The rows are grouped in 3 ways, from coarse to fine. Each group lies inside one group of the grouping before and may be the whole of it. The rows also spread widely along 11 directions, which tell nothing about the answers.
(in the rows, 100 means zero)
Known rows, each followed by its group in each grouping:
103	101	59	104	95	93	117	88	85	69	98	103	119	83	104	98	91	135	114	123	109	72	87	114	83	136	77	118	72	93	53 -> sesi luga bag
109	73	132	38	106	89	113	101	80	90	115	96	99	154	129	158	120	78	97	78	79	55	93	98	81	79	92	95	101	105	97 -> vedet Kesan lok
80	85	141	86	96	53	104	106	118	138	75	128	104	100	95	82	124	85	78	101	61	90	78	86	97	87	95	84	132	99	143 -> sesi Kosus dif
114	92	85	96	79	96	100	96	97	66	74	120	111	98	101	140	112	107	81	104	72	108	57	111	73	123	88	141	86	96	98 -> Maf doz Kog
125	83	156	61	115	58	97	97	93	117	102	109	72	149	139	165	110	80	82	58	87	63	106	76	87	80	122	77	143	118	126 -> Maf Nol savi
113	78	113	81	101	38	110	88	68	98	82	105	117	77	99	81	101	82	66	89	81	52	90	114	105	108	66	100	82	117	124 -> sor Bev los
131	100	120	93	106	83	70	81	86	86	81	125	92	104	113	145	104	98	61	114	76	72	57	94	45	100	99	89	104	98	104 -> vedet zitur bik
121	123	145	79	107	62	80	84	70	95	100	92	121	96	87	127	149	79	70	69	73	63	56	69	56	49	57	81	101	127	102 -> sesi Kosus Gapil
133	73	127	73	137	83	79	72	85	108	106	123	84	148	116	110	111	83	92	93	82	56	98	113	64	88	73	82	115	116	124 -> vedet zitur Pezo
70	74	116	42	102	88	112	83	100	127	108	98	82	163	119	76	107	105	138	61	130	49	131	110	140	115	83	65	133	90	86 -> sesi rurel buv
94	102	134	76	95	68	114	138	81	97	107	99	108	123	107	168	128	92	96	102	71	66	88	78	67	78	110	85	117	89	76 -> sor kifi rer
150	95	127	106	110	53	67	101	74	74	108	128	116	118	106	129	120	97	83	98	43	78	72	88	49	61	56	104	97	127	104 -> Maf doz batem
90	101	118	112	66	17	132	144	90	94	89	112	114	86	128	124	77	134	108	101	82	94	106	60	110	108	127	99	122	102	92 -> Maf Nol ruku
119	104	78	112	119	121	41	36	128	110	55	162	65	113	113	72	94	115	91	116	110	96	71	127	66	143	81	87	124	88	117 -> sesi nim seka
97	105	124	74	138	114	55	93	93	130	113	120	95	157	82	113	149	95	96	128	86	38	90	119	44	72	70	51	128	75	62 -> sor Pebiz mog
85	117	104	108	89	51	130	119	96	87	101	109	114	115	144	103	87	147	188	73	116	104	137	55	118	102	106	87	131	119	73 -> sesi nim det
125	100	71	105	119	58	122	58	58	60	80	90	128	49	105	72	88	113	89	92	113	66	94	117	98	132	52	128	54	148	105 -> vedet Ref Sivo
120	98	145	83	115	58	63	84	73	125	127	120	104	130	76	71	130	84	79	79	86	32	87	107	68	72	39	63	120	103	107 -> sesi nim doko
118	99	110	113	104	36	85	99	70	84	108	118	126	90	99	78	100	112	90	110	65	61	91	96	78	79	47	91	90	124	92 -> Maf sovub zib
111	93	86	75	124	122	96	57	116	86	81	125	75	157	139	114	100	118	155	78	123	110	115	116	94	122	88	108	121	117	105 -> vedet Ref fus
78	82	126	70	89	84	97	107	110	129	108	114	97	156	76	81	125	100	108	84	102	71	108	126	104	106	70	87	137	82	101 -> Maf dav vuzat
112	125	87	121	90	60	96	88	79	78	96	100	133	82	72	75	110	129	111	81	115	88	93	110	86	118	42	114	90	122	85 -> Maf dav vuni
86	70	128	65	78	75	114	120	123	111	72	137	87	149	119	130	117	85	112	74	76	115	97	99	110	106	108	108	139	87	140 -> sor kifi Zumo
108	106	153	88	95	33	116	123	76	117	101	101	109	113	101	126	126	100	100	54	105	65	115	79	95	88	99	79	130	119	115 -> sor Sig Ros
47	85	108	79	86	76	108	95	131	139	43	132	101	114	98	40	110	108	128	84	102	117	110	116	146	130	86	88	138	88	142 -> sor Sig kabev
88	95	84	81	105	60	132	79	69	85	53	82	119	41	118	100	92	97	75	96	98	63	87	95	116	131	100	102	67	124	102 -> sor Sig val
77	119	100	77	84	57	107	79	60	75	70	69	134	57	108	84	94	108	87	79	110	61	77	82	117	109	74	84	73	117	79 -> vedet Kesan fusa
134	108	106	92	121	87	100	75	78	92	99	103	107	115	75	116	140	92	91	62	120	72	95	130	67	113	50	119	101	124	116 -> sor kifi Zumo
89	93	102	100	107	70	89	98	87	124	100	124	98	119	81	62	104	113	93	120	112	44	109	136	91	129	69	73	119	77	83 -> sor kifi rer
76	82	95	58	111	124	85	70	105	114	101	114	96	147	93	71	129	92	113	102	95	64	88	131	94	108	56	84	112	76	86 -> sesi nim det
79	83	93	69	106	124	91	84	104	102	79	118	115	109	70	89	140	85	69	142	61	83	53	139	69	108	58	117	87	78	104 -> vedet Ref Sivo
134	80	135	69	106	50	102	105	54	78	135	97	121	134	100	126	118	85	90	80	72	42	91	99	67	70	52	96	90	115	96 -> vedet zitur bik
113	85	107	72	73	84	104	105	89	71	96	119	93	116	130	162	97	99	88	93	78	76	64	82	74	110	112	107	99	84	82 -> sesi nim doko
69	60	142	43	90	53	118	119	98	121	92	111	91	124	140	120	100	70	94	93	53	58	96	63	118	79	123	65	127	90	112 -> sesi nim seka
92	88	116	64	122	88	83	67	102	126	76	121	77	145	121	80	108	98	123	68	117	74	120	113	114	110	80	66	132	108	118 -> sor Sig val
73	66	147	59	95	78	103	123	129	140	97	129	78	176	116	114	114	91	125	86	76	90	120	95	112	85	110	74	162	87	120 -> Maf dav vuzat
90	98	94	82	88	44	101	81	90	69	39	114	110	78	147	95	79	97	114	69	80	113	84	66	132	100	86	94	95	131	124 -> sor kifi Zumo
115	90	112	68	107	99	48	60	104	87	74	135	85	128	123	119	116	79	73	104	52	85	42	90	62	72	70	79	102	99	103 -> sesi Kosus dif
81	74	129	65	118	109	93	97	128	147	103	134	85	162	91	93	145	80	113	105	75	81	101	117	80	93	83	82	148	79	124 -> sesi nim seka
98	107	117	79	98	86	72	79	102	91	77	125	88	146	135	108	93	120	142	76	108	103	99	82	97	99	87	70	136	102	97 -> vedet zitur bik
150	85	117	85	109	43	83	86	50	74	110	112	95	109	117	133	91	82	55	86	85	28	83	103	67	96	72	86	83	115	93 -> sor kifi rer
111	110	111	107	79	77	110	87	102	100	68	123	98	91	89	108	107	121	81	76	129	102	82	115	89	149	100	127	116	101	130 -> vedet Ref Sivo
113	81	129	84	97	72	104	84	121	126	66	129	78	122	106	118	111	88	67	68	95	102	89	113	100	127	111	114	139	105	165 -> Maf Nol savi
84	89	82	79	98	103	75	64	105	108	73	133	94	139	93	41	105	117	123	86	123	84	103	147	115	137	44	89	113	83	98 -> sor Sig kabev

New rows. What belongs after each?
94	60	128	69	147	74	118	105	97	144	102	114	90	126	113	101	117	78	97	129	71	41	128	120	88	93	103	74	122	103	116 -> sor Bev los
108	89	110	125	104	38	117	115	99	99	79	134	116	81	118	90	83	124	114	129	69	100	105	86	85	108	102	102	113	115	123 -> vedet zitur bik
75	72	99	83	70	45	160	125	101	101	84	102	112	99	118	103	85	116	105	86	100	90	117	102	141	144	118	122	112	95	110 -> Maf Nol savi
85	86	146	51	148	75	112	78	91	154	96	88	88	140	105	83	132	75	120	58	121	44	143	111	119	89	84	57	143	124	128 -> sor Bev los
112	86	65	103	118	94	79	48	102	91	60	134	90	73	120	71	82	103	75	128	88	73	69	119	82	140	82	102	86	103	109 -> sesi nim seka
139	63	132	66	75	55	90	97	94	76	96	141	100	133	122	135	113	64	75	61	41	95	59	86	79	77	71	121	100	109	150 -> sesi nim seka
62	82	108	69	109	98	94	69	134	133	57	133	90	125	111	51	115	90	128	85	88	110	98	106	127	110	80	83	138	99	145 -> sesi nim doko
97	105	121	94	86	61	85	112	75	100	111	105	123	113	75	93	125	111	91	93	85	63	86	104	83	92	59	92	109	95	78 -> Maf doz Kog
76	96	135	70	42	51	109	132	107	92	94	129	105	146	131	117	98	117	149	50	90	115	97	58	125	94	101	89	142	83	100 -> sesi nim doko
74	111	109	90	53	70	98	102	105	101	45	122	87	96	113	118	86	116	82	79	124	98	74	91	116	150	126	89	127	70	101 -> sor kifi rer
109	87	112	72	102	84	99	52	107	117	76	117	81	129	109	71	103	97	110	36	139	86	107	117	126	133	74	99	124	113	143 -> sesi luga bag
98	89	62	98	96	104	98	51	94	89	48	115	103	65	86	67	89	111	57	120	116	80	61	143	91	173	79	119	76	88	113 -> vedet zitur Pezo
117	59	131	54	139	93	125	69	104	117	86	106	94	137	106	116	134	58	94	69	79	86	103	123	90	97	80	116	115	130	172 -> vedet zitur bik
73	63	125	51	145	111	135	90	120	142	75	95	81	131	117	134	137	66	100	95	75	82	113	108	106	103	130	100	134	116	141 -> Maf doz Kog
116	67	97	68	128	84	116	60	83	106	101	103	93	105	107	88	110	83	72	100	97	36	94	127	91	115	72	100	87	114	106 -> sesi Kosus Gapil
86	66	153	67	104	43	108	118	91	132	88	107	100	113	111	109	116	72	65	95	52	56	94	84	108	80	108	77	127	104	129 -> Maf doz batem
82	83	137	65	128	97	125	101	109	150	124	99	108	147	62	87	169	80	110	85	95	65	113	129	82	88	63	96	135	100	120 -> sesi Kosus dif
136	118	95	108	71	69	61	73	69	66	107	127	106	119	88	81	90	138	93	77	135	66	77	124	73	128	40	103	93	92	70 -> vedet Ref fus
125	102	101	82	94	54	96	87	53	65	117	89	120	96	111	111	100	111	91	82	95	36	81	86	83	91	57	88	72	117	58 -> sesi rurel buv
112	80	119	95	73	40	133	123	80	88	93	111	110	82	119	131	81	110	68	105	87	60	90	97	90	127	120	115	91	97	106 -> vedet Kesan fusa
107	93	124	105	106	45	97	117	87	105	103	119	132	79	87	91	122	93	82	128	36	72	71	84	63	64	65	96	92	110	111 -> sesi luga bag
108	46	130	54	131	80	130	84	118	135	91	117	76	153	120	115	120	65	92	69	80	82	121	125	113	109	103	113	134	120	171 -> Maf Nol savi
105	80	151	87	111	85	104	121	119	150	120	137	87	160	76	112	141	98	97	106	89	75	111	128	60	100	95	99	153	82	132 -> vedet Ref fus
83	114	98	79	81	116	70	87	108	92	83	127	95	149	112	107	106	132	126	100	116	96	83	111	85	118	82	84	122	70	67 -> vedet Kesan lok
119	101	152	91	89	32	88	108	77	108	101	111	98	128	113	116	105	107	96	53	99	67	106	76	99	87	91	78	136	117	111 -> Maf doz batem
71	96	111	60	113	87	118	72	94	114	84	89	108	137	103	62	117	107	150	49	134	90	127	107	133	114	65	83	126	117	118 -> vedet zitur Pezo
116	67	100	68	88	92	102	80	109	74	74	134	85	136	136	127	92	94	101	86	80	108	78	109	95	116	94	125	101	104	127 -> vedet Ref fus
143	94	136	88	138	71	47	64	71	121	114	120	70	142	109	106	104	95	70	82	110	22	105	113	65	93	77	57	129	115	96 -> Maf doz Kog
84	81	109	80	41	63	139	104	113	92	65	120	109	101	103	99	103	103	103	44	106	122	82	100	133	145	98	139	113	89	144 -> sesi nim det
70	58	123	39	97	106	115	95	123	118	76	120	81	143	131	130	120	67	99	93	58	90	81	93	108	97	118	94	126	82	127 -> sesi nim det
78	75	106	68	118	83	131	103	87	118	107	95	109	115	107	92	106	103	101	122	98	41	117	124	99	116	94	88	102	94	85 -> vedet Kesan lok
106	52	108	78	95	69	107	107	107	112	102	138	104	136	88	86	117	84	72	116	49	82	85	138	90	107	65	125	106	85	137 -> Maf Nol ruku
123	81	145	85	92	34	139	126	88	94	93	111	109	101	133	158	101	94	87	75	72	85	99	72	85	92	125	116	110	128	140 -> vedet Kesan lok
109	89	80	74	55	85	106	72	89	55	67	114	109	88	109	113	97	103	70	78	97	94	43	105	100	133	72	133	71	90	94 -> sesi Kosus Gapil
88	88	92	76	90	109	134	85	125	94	80	123	97	153	109	95	117	123	166	56	133	139	124	128	123	141	80	141	128	108	132 -> vedet Ref Sivo
83	92	107	107	105	97	115	119	137	130	90	131	97	138	94	106	124	122	142	114	93	119	119	114	86	119	103	110	147	93	113 -> Maf dav vuni
77	69	120	81	122	81	95	119	110	146	106	138	84	150	98	83	115	98	107	138	80	51	120	127	88	105	91	68	142	71	97 -> sor kifi Zumo
91	79	148	75	102	78	93	122	108	140	128	132	101	168	72	84	139	98	108	105	81	67	108	126	75	85	65	88	142	78	114 -> vedet Ref fus
119	76	107	96	143	62	113	70	106	127	88	121	85	119	121	80	98	100	106	88	102	77	133	121	105	119	90	100	127	135	146 -> Maf Nol savi
94	107	66	120	106	92	113	81	98	96	51	113	106	53	88	94	100	113	68	132	109	84	77	131	82	162	99	117	89	92	101 -> sor kifi rer
71	81	125	43	72	92	97	107	92	92	82	102	116	114	87	123	135	70	58	106	47	78	40	100	84	82	78	104	91	76	103 -> vedet Ref fus
88	102	119	76	74	44	119	108	81	90	107	88	114	128	111	98	99	119	143	39	125	82	126	82	131	106	76	90	121	117	86 -> Maf dav vuni
75	66	127	32	81	75	148	121	79	94	114	73	114	120	109	148	131	72	80	84	71	48	80	88	104	89	101	103	91	87	79 -> sesi Kosus dif
82	64	84	46	107	97	121	56	107	88	50	107	84	116	158	96	75	91	111	81	102	90	100	110	140	133	106	103	95	113	126 -> vedet Kesan lok
62	113	116	63	63	91	107	85	112	102	57	104	87	129	120	107	100	122	127	45	145	112	94	87	135	135	112	91	139	87	105 -> vedet Ref fus
97	75	105	60	105	97	78	84	85	95	101	117	116	129	89	82	123	83	73	123	59	53	65	135	72	88	41	96	82	85	95 -> vedet Kesan lok
98	58	106	96	128	78	138	109	125	138	77	139	61	124	137	122	83	102	108	126	100	77	138	121	101	149	152	98	143	94	132 -> sor kifi rer
114	108	123	74	127	76	99	90	55	98	106	76	107	97	85	139	134	77	59	89	98	26	83	106	60	91	78	79	92	112	80 -> sor kifi rer
100	90	98	110	111	72	151	120	103	103	96	111	124	93	106	109	110	124	123	120	92	94	118	114	83	123	102	130	102	115	113 -> vedet Kesan lok
146	103	100	100	89	64	65	81	54	59	112	111	98	119	116	123	84	124	80	84	110	42	83	104	72	113	67	92	88	104	52 -> Maf doz batem
108	110	96	115	128	108	80	73	114	118	75	133	91	87	96	102	116	109	85	136	86	81	75	110	49	119	98	91	117	97	105 -> sesi nim doko
90	128	116	123	118	85	60	86	111	148	89	135	77	108	97	73	96	141	105	130	131	56	104	100	70	122	108	41	150	75	70 -> sesi luga bag
112	62	123	78	131	44	93	103	83	111	102	131	95	129	139	90	91	91	112	114	55	51	122	95	96	74	82	66	109	120	112 -> sor Sig val
89	96	99	115	93	65	91	103	98	116	89	134	110	76	85	65	97	117	78	143	80	61	77	109	77	124	84	85	107	77	90 -> sesi nim doko
94	115	91	93	84	82	76	78	96	79	64	110	91	100	132	116	79	124	109	90	110	90	82	80	99	120	102	79	110	101	71 -> Maf dav vuni
115	88	85	122	106	65	66	86	97	96	105	156	90	119	129	61	67	138	122	138	91	61	105	108	79	117	75	72	113	88	71 -> sesi nim det
85	70	74	62	97	80	123	85	80	78	92	92	118	107	108	86	97	98	90	105	83	62	92	126	119	124	65	115	74	98	84 -> Maf Nol savi
80	41	107	28	90	65	138	97	79	83	99	94	107	128	131	98	91	73	94	88	69	53	97	109	135	103	82	107	80	100	105 -> vedet Ref fus
65	78	83	76	127	115	108	69	124	122	58	112	91	124	114	68	113	105	129	106	97	100	113	125	126	131	91	98	124	105	115 -> Maf doz batem
105	50	136	30	71	89	124	114	88	109	106	110	80	159	101	162	125	67	59	64	95	49	85	130	96	125	108	114	108	67	113 -> sor Sig val
88	89	127	93	123	58	72	115	87	133	97	129	98	110	108	88	105	103	86	150	58	37	97	97	69	78	91	45	120	87	79 -> sor Sig kabev
101	91	114	79	96	59	82	101	83	86	75	122	120	100	111	106	114	89	91	101	48	83	69	87	82	71	65	87	92	110	105 -> sor Sig kabev
113	65	95	62	89	127	107	71	112	102	98	127	70	162	92	113	111	103	86	80	137	75	93	165	90	165	86	132	114	69	112 -> vedet Ref fus
116	69	129	57	139	68	146	74	92	126	98	81	88	125	114	124	124	69	87	45	110	62	130	115	114	114	100	113	121	142	156 -> Maf Nol savi
102	88	105	72	78	97	95	74	119	98	69	134	68	136	137	122	91	107	112	59	122	103	90	95	109	140	116	100	134	86	117 -> sesi nim seka
120	90	108	83	79	53	124	91	89	78	90	107	112	108	118	112	105	108	115	43	105	93	95	87	112	112	76	120	100	125	121 -> sesi rurel buv
83	102	62	83	102	112	69	57	96	83	82	110	100	125	99	57	92	126	123	107	121	73	93	132	106	128	46	85	97	91	56 -> Maf dav vuzat
120	114	94	124	108	64	88	75	87	91	93	119	123	87	76	64	113	121	97	90	102	87	93	124	78	114	38	114	98	127	111 -> Maf sovub zib
87	81	118	62	77	72	90	104	81	97	99	108	111	107	99	105	109	87	66	107	65	50	58	93	89	89	77	83	90	74	79 -> sesi luga bag
103	80	104	71	157	85	134	47	104	128	80	95	71	115	146	90	98	96	128	68	135	62	141	102	122	121	111	81	127	145	127 -> sesi Kosus Gapil
108	117	128	95	108	78	83	114	77	109	114	108	109	124	74	129	139	100	83	106	93	51	86	108	49	89	73	79	118	88	75 -> sor kifi rer
101	119	134	90	98	65	126	95	86	115	93	91	102	104	91	110	120	118	108	49	149	78	117	99	101	126	99	102	130	120	118 -> vedet Ref Sivo
125	72	139	71	104	74	57	76	99	105	84	144	97	145	99	92	122	70	74	84	49	91	62	106	69	72	51	92	115	107	157 -> vedet zitur Pezo
93	88	127	63	109	109	71	101	86	131	115	115	95	151	64	108	149	86	65	117	91	29	81	143	59	100	65	70	116	59	75 -> sor Sig Ros
93	103	152	68	118	69	134	105	90	139	92	80	109	110	81	126	153	78	98	55	111	70	117	101	95	94	97	94	131	120	134 -> sor Bev los
109	69	126	71	125	96	147	103	117	129	96	105	81	121	117	160	127	80	95	88	90	81	108	102	80	115	139	118	125	109	138 -> sesi luga bag
92	85	63	88	80	76	139	99	85	58	70	102	131	77	101	104	105	106	102	98	88	99	81	119	109	137	69	145	66	104	97 -> sor kifi Zumo
96	81	151	56	108	81	144	122	94	130	134	92	103	151	88	139	151	80	115	55	101	60	120	101	87	93	97	102	137	102	117 -> sesi nim doko
82	81	113	81	75	72	156	123	101	107	91	93	110	120	96	121	118	114	114	64	116	94	117	111	126	143	112	132	123	95	110 -> Maf doz batem
133	121	113	70	112	99	35	56	69	65	86	111	97	121	126	139	109	95	74	93	81	59	48	86	46	69	63	67	87	112	74 -> vedet Kesan lok
123	78	56	123	90	75	72	74	98	62	73	154	96	86	128	79	55	131	77	151	70	84	69	125	79	140	74	115	76	92	85 -> Maf sovub zib
90	74	100	53	134	127	60	39	102	128	82	121	82	124	85	64	129	63	59	115	77	44	62	142	78	107	52	74	103	84	113 -> sesi nim doko
118	60	113	60	145	89	72	44	101	112	68	123	59	139	156	99	86	76	91	84	82	63	106	105	112	101	99	71	121	128	133 -> Maf doz batem
82	42	121	41	110	112	73	90	114	126	99	142	75	176	110	94	109	74	84	140	53	55	82	134	84	98	84	70	124	54	106 -> vedet zitur bik
108	108	110	131	165	88	82	78	122	144	75	126	102	85	81	78	135	99	100	143	65	95	102	113	48	90	79	88	128	134	140 -> Maf dav vuni
113	95	105	81	59	76	108	100	82	80	75	112	95	99	104	147	99	109	62	71	120	70	69	112	88	146	109	116	94	79	90 -> sor Sig kabev
136	61	124	92	126	51	101	116	89	96	111	125	103	111	121	142	107	74	75	130	19	65	87	90	54	65	91	104	95	126	120 -> Maf dav vuni
92	114	98	109	116	54	83	91	82	104	98	110	113	103	105	62	97	129	117	115	94	67	110	95	95	94	63	70	113	111	74 -> Maf Nol ruku
129	112	87	112	99	89	85	71	83	85	105	117	103	128	83	84	108	137	118	66	145	79	110	138	86	140	51	117	111	109	85 -> Maf doz Kog
74	108	109	83	74	84	80	94	100	115	92	113	122	125	50	60	140	109	88	87	97	90	72	131	97	110	36	104	115	73	101 -> Maf Nol ruku
110	105	111	105	62	62	66	112	94	79	94	133	115	114	88	108	106	114	86	103	67	96	60	96	69	96	62	102	104	87	87 -> Maf dav vuni
124	66	77	99	99	65	108	98	70	80	98	124	118	79	89	90	96	101	55	139	67	43	76	144	69	130	60	123	58	92	90 -> sor Sig kabev
79	97	94	81	85	87	107	88	90	92	68	102	128	59	78	92	125	83	56	115	61	78	41	103	83	111	73	112	77	89	105 -> sesi nim doko
80	137	89	110	83	96	48	75	103	102	50	132	107	92	82	66	111	133	100	109	112	97	64	110	82	122	61	74	114	78	77 -> sor Sig kabev
123	99	122	68	112	98	70	77	76	104	104	110	88	138	80	127	136	79	61	78	108	42	75	130	59	104	60	87	108	90	93 -> sor kifi Zumo
67	113	112	94	105	92	144	118	122	133	101	103	100	131	106	107	127	133	173	77	139	101	145	91	108	127	119	93	157	96	91 -> sesi nim seka
102	75	127	75	143	87	142	99	115	136	105	95	94	139	103	124	138	80	130	73	95	87	140	111	94	99	102	110	136	135	143 -> Maf dav vuni
77	79	145	52	115	75	73	84	98	131	74	116	80	131	127	102	101	78	80	108	70	55	85	82	98	80	109	41	136	88	114 -> vedet zitur bik
120	99	97	97	97	64	118	95	92	73	79	118	103	112	125	127	102	110	129	63	106	107	107	94	98	116	85	121	107	127	116 -> sor kifi Zumo
83	99	129	70	139	60	87	78	75	121	95	92	121	87	97	64	129	71	92	100	57	43	86	80	89	54	56	53	104	128	108 -> sesi nim doko
83	104	111	72	123	86	71	77	79	124	103	105	92	136	88	67	118	101	102	95	124	31	110	125	96	106	55	51	124	88	71 -> sor kifi Zumo
136	103	121	92	84	73	68	96	72	83	109	126	97	122	104	136	97	114	58	104	100	44	67	111	47	108	83	90	97	83	75 -> vedet Kesan lok
65	86	117	66	102	105	116	106	121	135	82	116	95	146	82	101	143	92	118	85	106	95	107	128	106	120	88	100	141	78	120 -> sor kifi Zumo
132	97	100	100	99	77	54	90	96	68	90	153	106	146	111	106	111	103	123	99	57	109	77	105	63	76	38	100	104	107	104 -> sor kifi rer
137	94	108	102	128	87	46	54	91	102	74	133	83	109	108	97	106	95	58	108	77	65	70	116	63	103	71	85	107	112	114 -> Maf doz batem
105	133	97	77	65	79	55	68	63	57	74	100	123	102	90	95	112	113	96	60	115	81	55	100	93	101	32	87	81	95	64 -> sor Bev los
85	73	77	76	119	107	98	58	114	110	45	125	84	98	107	78	104	83	76	109	95	85	82	139	107	144	85	107	100	96	133 -> sor kifi Zumo
115	37	114	45	134	85	142	94	94	107	109	102	80	130	147	151	102	63	90	101	63	47	108	101	94	97	123	105	95	114	119 -> sesi luga bag
130	90	102	69	110	121	83	60	100	100	110	117	86	158	88	113	136	99	101	66	119	67	86	138	71	118	54	109	109	96	100 -> sesi rurel buv
98	88	114	69	101	101	106	74	120	99	58	127	68	136	148	138	94	107	122	70	115	117	101	91	108	126	129	104	134	110	130 -> vedet Ref Sivo
83	94	108	65	112	88	112	81	107	84	64	104	102	128	146	119	103	102	156	73	87	122	105	71	115	89	98	91	120	125	117 -> vedet zitur bik
101	88	113	82	128	87	116	87	95	111	95	100	130	86	69	94	159	71	73	119	48	73	66	113	60	74	52	117	86	119	124 -> sesi Kosus Gapil
85	88	131	72	89	58	150	140	84	111	114	90	123	120	79	129	142	90	104	75	94	69	112	106	96	103	87	115	116	98	106 -> sor kifi Zumo
151	75	117	113	138	68	77	89	102	109	120	159	90	136	114	99	108	98	109	120	56	72	102	111	44	83	67	97	119	119	127 -> sesi nim doko
90	96	101	89	115	119	57	83	118	110	81	135	96	151	96	90	131	109	119	120	71	101	84	119	75	93	63	87	129	88	92 -> Maf doz batem
99	95	95	119	79	31	99	113	77	96	99	130	128	90	74	38	96	125	99	104	99	67	103	127	103	126	39	103	98	94	96 -> sor kifi Zumo
36	89	96	50	92	122	124	72	134	131	51	100	81	122	112	87	117	101	117	83	127	101	94	109	138	143	118	87	135	76	104 -> sesi Kosus dif
109	69	108	101	77	51	123	112	103	94	82	138	112	110	108	88	90	113	106	96	78	108	96	109	100	126	86	125	108	102	141 -> vedet zitur Pezo
